Every row belongs to one group in each of 3 separate groupings. Each group adds its own fixed numbers to the row, and there is some noise. The rows also spread widely along 9 directions, which tell nothing about the answers.
In the rows, zero is written as 128.
Some rows, each with its group in each grouping after it:
[ 99 143 107 189 117 116 141 147 172 120 155 152 141 147 160 149 173 155
 134  84 127 113 169  84 144 109 126 137 113 138 117 157 114 109  83  92] -> T vogud N
[120 110 111 112 167  62 113 123  94 121 148 112 134 140 127 163 129 139
 166 125 102 118 189 111  99 159 139 133  79 167  89 135 103  87  69 116] -> E Muba U
[114 126 145 149 125 172 137 155 145 154  96 120 118  95 105 103 119 111
  75 144 128 116 168 159  85 157 122 164 140 145 145 137  59 125 164 150] -> J Supi D
[ 87  84 139 150 143  62 147 122 101  88 144  55 148 146  92  96 111 146
 109  90  97  91 198 119  95 124 163 113 110  77 189 151 161 102 138 109] -> E noron U
[127 100 113 155 120 169 123 173 176 116 122 153 120 161 150 143 147 125
 126 124 121 104 179  99 151 128 143 124 141 117 156 154 132 126 144  94] -> T Talo Q
[149 101  83 131  90 151 105 162 137  85 125 177 140 130 186 103 152 108
 120 124 198 121 101  62 161 133  58  88 127 121 122 134  76 144  91  75] -> J tater D
[115 100 120 139 146  87 120 140 101 104 129  69 128 133  95 118 119 109
  84 111  71  94 180 158  87 149 143 154  94 144 159 114 118 121 139 151] -> J noron Q
[135 108 105 121 125  81 136 148 134  98 155 131 158 126 111 118 125 149
 168 104 133  96 162 106 133 134 162 113 122  76 146 167 173  84 112  73] -> J vogud N
[100  80 103 144 128 109 125 131  69  97 101 124 162 174 174 167 118 114
 119 118 150 105 157  50 138 103  92 131  71 146 152 168 111 111 109  57] -> E Supi M
[110  94 122 161 121 111 120 100 116 119 140 110 117 128 120 106 134 134
 182 135 149 115 174 124 112 165 117 147 111 106 140 139 103  95  72 124] -> E Talo Y
[140  88  71 136 106 131 114 169 129  81 132 169 151 174 195 159 151 108
 140 112 144  98 140  49 177 108  94  95 107 144 133 153 129 139 103  55] -> E tater Y
[164 111  86 100 149  73  96 160 110  98 171 123 112 118 106 158 142 107
 139 138  42  92 156 164 101 148 157 144  73 182 106 108 153 113 105 119] -> T Muba M
[106  89  76 177  87  84 136 138  82  48 151 110 164 157 139 106 131 114
 103  73 133  85 114  82 139  83  94 104 100  80 194 161 181 117 128  30] -> T noron U
[142  60  83 117 112 118  89 148  70  68 130 120 132 154 144 108 113  83
 103 132 108  76 111 107 135 127 106 122  73 114 173 134 153 144 150  72] -> T Supi N
[162 121 123 106 143 155 121 183 163 143 128 163 112 112 119 148 136 119
 130 166 103 109 173 136 116 148 158 134 140 170 108 145 101 122 148 128] -> E Muba M
[140  92  94  95 129  99 107 138  37 117  93 123 144 133 133 141  95  67
  97 148 133  98 119 127  90 142  74 143  67 169 133 140  83 104 128  80] -> E Talo U
[ 79 106 127 198 138 103 148 140 154  96 166  77 125 161 108 115 150 156
 104  87  58  82 202 127 114 111 172 134 120  92 178 148 170 122 148 116] -> T Muba U
[118 118  81 180  95 103 120 123  84  80 122 136 167 144 170 118 144 116
  96  81 171 109 110  80 129 102  37 127  92 127 158 143  99 111  73  53] -> T Talo Q
[174  85  63 118 117 121  78 165 110  80 153 160 107 139 149 151 142  90
 156 151  99  92 121 128 145 158 111 147  90 170 118 104 129 131  92 101] -> J Muba Q
[103 121 133 137 158  71 121 103  77 125 129  85 143 107 128 102 131 133
 102 110 134 129 163 127  65 153  79 138  84 157 110 116  40 106  71 141] -> E Muba D
[125 104 110 103 148  61 128 161 159  74 160  92 163 146 155  93 158 160
 106  46 110 100 179  65 144 129 133  50 130  86 132 134 125 132  97 107] -> J Muba Y
[ 94  51 100 182 134 126 103 112  94  88 138  76 105 184 132 145 126 106
 145 141  74  83 184 128 127 141 143 165  68 123 171 143 163 136 134 119] -> T tater Y
[126 101  84 182  88 160 121 128  97 117 109 151 135 122 131 127 117  95
 141 155 168 101 110 129 124 135  78 174 110 124 165 151 117 104 118  81] -> J vogud Q
[104 121 122 176 129  80 144 137 186  98 183  96 116 134 109 104 167 166
 153  83  92 106 211 120 125 147 175 117 137  90 138 128 158 103  92 129] -> J Talo U
[178 134  77 105 121  60  94 144  64  89 157 134 145  75 120 103 143  93
 104 124 116 102  82 152  86 142  62 128  77 181  98  94  74 114  66 105] -> E Muba M
[156 119  68 115 114  91 129 176  91  83 148 165 174 128 132 158 129 104
 132 106 115  83 110 111 139  98 107 123 106 155 134 157 158  98 112  36] -> E Muba Y
[113 145  94 196 120 108 141 117 101 132 142 132 139  94 103 150 138 127
 152 137 126 111 139 162  87 134 103 199  90 176 118 145  96  72  69 112] -> J Muba M
[200 122  66  73 110 110 110 216 127 100 141 183 141  92 104 155 120  89
 123 138  95  84 111 145 140 131 158 118 116 151 127 141 173 107 157  61] -> J Supi M
[159  94  88 120 111 184 108 177 129 126 113 175 117 129 137 148 112  91
 147 168 125  97 126 131 139 142 122 141 127 145 133 164 130 123 156  76] -> T Muba Y
[160 144  68 166  73 148 134 159 108 126 139 190 142  75 109 133 127  91
 150 152 146  92  85 164 123 120  82 175 125 160 141 149 123  81 111  61] -> E vogud Y

New rows. What belongs after each?
[117 157 137 124 151 103 151 147 122 153 108 129 155  98 105 129 122 129
 103 120 128 121 176 145  77 137 133 151 120 179 110 155  57  86 111 130] -> E noron N
[140 115  83 137 115  75 105 115  67 100 161 144 134 103 106 135 124 123
 183 134 121 106 118 142 110 151 123 161  65 139 120 136 141  74  56  83] -> T Supi N
[185 126  56  90 100  87 112 186  86  86 143 181 169 112 143 153 135  83
 122 108 123  84  90 118 139 112  84 110 104 166 124 135 142 100 103  31] -> E Talo Y
[131 120  84 139 122  86 122 143  67  99 136 112 142 124 104 148 113  87
  97 120  89  83 128 159  92 117 109 159  81 155 151 143 143  96 136  72] -> T Talo U
[133 102 100 145 137 133 103 145 117 134 121 125  95 135 135 175 134  84
 127 168  87 105 168 155 100 162 125 189  76 205 105 109  86 118 105 146] -> J Talo M
[ 76  76 118 219 122 124 133 124 145  79 158  68 110 165 122  93 151 136
 134 100  84  79 184 126 128 131 147 153 116  84 187 132 167 135 126 129] -> J Muba Y
[166 134  71 158  98 134 104 138  94 119 136 164 121  85 108 135 126  90
 149 174 138 107 100 180 100 160  83 187  94 184 123 112  91  88  82 114] -> J tater Q
[147 123  78 147 100 128 105 126 102 128 137 147 114  87 117 117 123  99
 155 160 146 117 110 157 107 167  85 162 101 151 118 122  90  91  92 112] -> J vogud U
[158 178 112 118 132  67 151 183 161 112 158 143 161  80  87 109 157 148
  94  80  94 110 162 154 101 124 149 112 147 154 118 120 113  91 102 119] -> E noron Q
[ 72  82 139 167 150 112 107  83 104 120 115  69 121 153 138  93 128 143
 116 115 131 126 200 100 100 167 106 142  84 117 155 127  68 124  80 153] -> T Supi Q
[120  60  96 141 101  94 124 137  81  56 139 106 158 149 134  77 118 125
 133  94 152  79 130  68 155 112 110  86 114  48 203 156 176 126 126  48] -> E Supi Y
[147 124 112 138 112 122 140 197 136 102 140 125 138 103  84 102 131 102
  63 122  70  70 140 159 113 108 158 128 138 124 184 136 163 134 195  96] -> E Supi M
[141 106 126  88 145 118 119 167 113 120 103 123 151 135 123 125 102 106
  80 128 113  89 157 124 102 130 135 115 118 124 147 162 117 116 174  91] -> T Talo N
[107  68 116 166 119 153 132 160 148  97 132 123 114 189 140 141 134 117
 137 133 104  78 193  90 151 121 168 125 131  91 185 162 179 132 171  84] -> E Talo U
[176 124  83  68 131  75 101 180 124 100 160 160 130 113 130 135 146 112
 118 111  93 106 140 117 133 147 135  90 100 169  92 107 113 116 101  98] -> E Supi U
[122 131  83 185 103 113 136 179 144  79 167 145 141 150 133 156 165 110
 104  90  69  70 141 139 137  85 147 159 106 147 163 145 183 115 141  62] -> T Talo N
[124  45 121  99 152  59  95 119  68  73 142  76 127 148 125  99 111 123
 142 115 114 102 174 105 105 160 128 104  78 106 142 117 131 125 102 116] -> E noron D
[ 88 105 123 188 120 121 147 128 135 106 120  94 146 147 139 102 137 138
  94  77 128 109 172 103 124 113 106 121 122 104 168 163 115 126 121 106] -> T noron Y
[153  79  98 107 131 137  90 166 133 113 141 122  92 139 130 136 124  90
 115 155  70  92 161 135 126 165 150 123 100 142 137 127 137 148 163 123] -> T vogud U
[122 122 123 125 151 102 128 150 110 137 122  98 123 113  84 143 115 106
 106 137  70  98 179 185  66 158 163 188  97 181 125 132 102  99 142 151] -> J noron N
[ 81 137 120 189 131  87 159 150 170  92 157 100 159 160 135 132 172 158
  95  65  98  93 200  98 129 105 153 125 120 116 148 152 135 115 107 110] -> J tater N
[143 107 123 109 146 157 128 172 127 147  92 143 133 129 102 163  95 103
 118 163 109  99 180 147 108 143 162 153 125 141 155 167 133  97 182  97] -> T Talo Q
[180 132  69  86 127  68 114 195 116  87 165 163 148 115 135 153 156 109
 113 104  82  93 124 122 132 119 125  96 101 177  98 122 131 114 109  70] -> E Muba U
[135 115  69 169 101 138 122 153 108 119 142 170 129 134 146 186 137  98
 170 148 114  93 129 132 142 125 107 178  88 187 128 155 141  99  99  65] -> E vogud Y
[119 128 119 154 130 111 130 146 147 117 130 135 143 135 154 130 161 132
 101 112 130 121 169  92 122 121 106 114 108 163 116 135  74 128  95 123] -> E tater M
[134  54  98 117 126  88  92 110  60  75 138 115 138 147 153 109 118 120
 174 136 168 108 130  76 122 153  86 111  85  98 137 136 122 116  75  77] -> E Muba D
[121  86 145  75 182  71 119 140 118 113 114  79 155 145 127 120 109 141
 100 122 117 111 216  88  99 142 156  77 107 113 135 152  97 126 135 135] -> E tater M
[139 107 109 131 134 101 121 128  71 124 118 109 131 100  78 136  91 101
 130 155 102 104 149 175  74 143 136 172  84 146 144 150 130  86 133 107] -> T noron M
[151 133  62 164 105  86 114 159 112  91 182 157 120 123 109 175 150 106
 165 118  74  90 130 161 125 124 139 171  83 168 123 128 182  81  90  64] -> T Talo U
[101 104  94 163 136 122 121 113 113 130 117 133 134 159 151 188 125 129
 187 143 133 121 192 102 128 153 130 170  80 169 107 159 110  83  70 112] -> J tater Y
[125  71  92 155 109  88 100 130  92  60 158 110 126 160 143 104 149 110
 144 114 116  78 137 102 129 131 109 132  83 109 162 122 150 131  95  89] -> E Talo N
[101 109 132 142 142 136 155 158 129 139  90 119 154 145 126 150 112 123
 110 118 118 106 195 106 116 120 147 133 133 139 149 178 112 109 160 105] -> E noron Y
[ 78  99 141 150 149 126 143 120 141 127  95  98 162 164 173 112 137 144
  97  94 164 121 205  48 128 127 104  91 127 112 143 170  59 132 114 121] -> E tater Y
[124  97 125  92 164  78 122 167 132 111 135  90 129 161 125 155 133 116
  99 107  55  92 217 118 112 139 176 110 102 151 128 128 138 120 150 121] -> E Talo U
[134  87 117 152 120 156 103 130  94 116 107 109 106 120 108  86 116  87
 104 180 126  98 141 161  91 161 103 158 115 139 172 111  83 137 146 150] -> E tater Q
[138  98  85 176 110 138 112 120  94 114 141 164 114 118 137 145 132 114
 199 171 152 110 126 124 118 142 102 176  94 152 126 145 116  90  72  88] -> E Muba M
[106 126 109 185 100 145 149 145 161 121 134 169 146 134 155 146 147 157
 170 105 181 128 166  69 154 126 123 138 135 113 126 170 118  92  80  68] -> J Supi D
[123 115 100 175 110 137 116 127 128 124 141 144 105 133 133 146 142 115
 160 142 123 113 156 134 121 151 116 164  99 149 121 137 115 102  94 106] -> T Talo U
[156 103 115  63 157  86 109 150  93 130 103 122 153 111 137 127 106 104
  99 138 125 116 156 108 100 149 105 100  96 157 108 135  70 120 126 112] -> E vogud M
[154  96  86  89 126  79 115 172  80  75 146 136 159 131 105 143 105 105
 122 113  92  72 127 126 131 112 156 119  89 111 162 160 196 102 151  38] -> T Supi N
[ 98 126 144 154 137 108 141 117 110 135 123 103 140 108 103  97 130 137
 115 121 131 112 172 137  86 148 125 153 110 131 141 143  75 101 110 139] -> E Supi N
[115  70  94 118 146  69 115 143  65  72 131  95 161 165 146 159 108 112
 123 101 110  91 154  85 119 119 116 121  72 121 153 151 158 113 120  59] -> J Muba D
[108 122 107 153 127 102 126 136  88 107 119 116 160 139 151 122 141 102
  72 116 128 100 132 112  97 118  78 138  83 169 138 133  63 125 109 115] -> E tater N
[ 86 105 130 141 153  94 148 166 141 101 120  99 171 187 143 156 142 146
  82  72  88  92 219  61 144 100 166 106 117 122 171 161 147 120 151  87] -> E Supi Q
[130 143 117 150 134 136 150 181 147 141 126 123 135 102  79 142 122 113
  73 128  60  87 170 175  97 118 173 166 122 152 162 155 143 105 187 107] -> T Supi M
[ 80  88 113 164 122 122 140 129  84 102  94 120 172 167 165 150 108 128
 112  99 160 108 159  59 136  96  97 132  89 106 169 191 127 110 128  38] -> T Supi D
[ 76 103 143 140 157 112 141 123  97 140  94 113 160 152 144 168 108 137
 120 117 142 122 203  82 106 131 124 148  87 147 134 171  85  99 112  97] -> E Supi D
[137 146 100 134 130  80 117 162 148 102 158 118 142 117 156 115 176 117
  53  72  82 114 141 118 116 121  88  95  92 171 104  98  78 145  92 130] -> T vogud M
[130  56  89 119 121  80  87 112 106  73 161 113 130 157 162 110 133 143
 188  99 139 110 158  56 162 157 115  82  79  78 136 139 149 117  55  84] -> T Supi Y
[159 122  80 134 106 131 115 181 167 108 158 186 118 146 150 166 153 119
 165 125 114 103 157 105 161 131 146 115 122 142 109 150 156 110 106  61] -> T Talo U
[ 87  86 130 189 130 131 131 120 140 119 127 113 121 170 155 149 147 134
 148 127 133 112 200  87 125 130 128 149 103 131 147 150 110 122 100 114] -> E Talo M
[146 147 100 149 119 157 127 182 172 135 121 165 130 123 143 149 158 108
 102 124 120 107 158 130 127 137 112 148 139 179 115 127  81 119 120 117] -> J Talo Q
[167 129  69 133  96 139 105 177 130 109 148 169 103 104 126 139 150  82
 115 140  95  97 108 153 128 154 112 151  99 186 114  99 104 128 114 111] -> J Supi U
[137  92  71 162  89 151 112 145 129 100 136 196 129 157 188 169 150 118
 208 131 178 107 133  60 178 128  89 134 111 139 118 162 130  99  64  45] -> E Talo Y
[146  64  88 104 129 114  95 148  60  90 121 102 116 135 111 125  93  67
 112 162  92  77 122 153  99 154 116 145  82 135 156 127 139 126 165  99] -> J Muba U
[182 122  93  73 125  67  96 159 121  91 171 122 127  70  95  62 140 119
 104  99  89 103 122 156 116 167 120  84 111 126 118  93 113 128  96 128] -> T Supi Y
[123 103 107 133 137 133 119 160  99 124 100 116 138 143 137 139 123  84
  65 136  94  90 153 129 108 129 105 150  99 172 158 132  92 133 159 117] -> E vogud Q
[ 95 119  83 209 100 144 129 134  93 114 126 157 140 142 145 181 132 111
 143 122 133 109 137 115 134 101  95 193  76 163 145 164 128  94  93  51] -> T Supi D
[156 127  95 100 120 120 106 157 109 122 123 153 135 112 146 133 128  88
  96 128 132 114 124 124 110 148  78 114 101 161 107 133  70 113 115  93] -> T Talo U
[135 104 104 128 136  37 111 111  83  81 169  90 136 105  95 101 127 138
 151 107 109 102 150 142  94 142 130 125  83  98 142 124 152  86  74 103] -> T Talo M
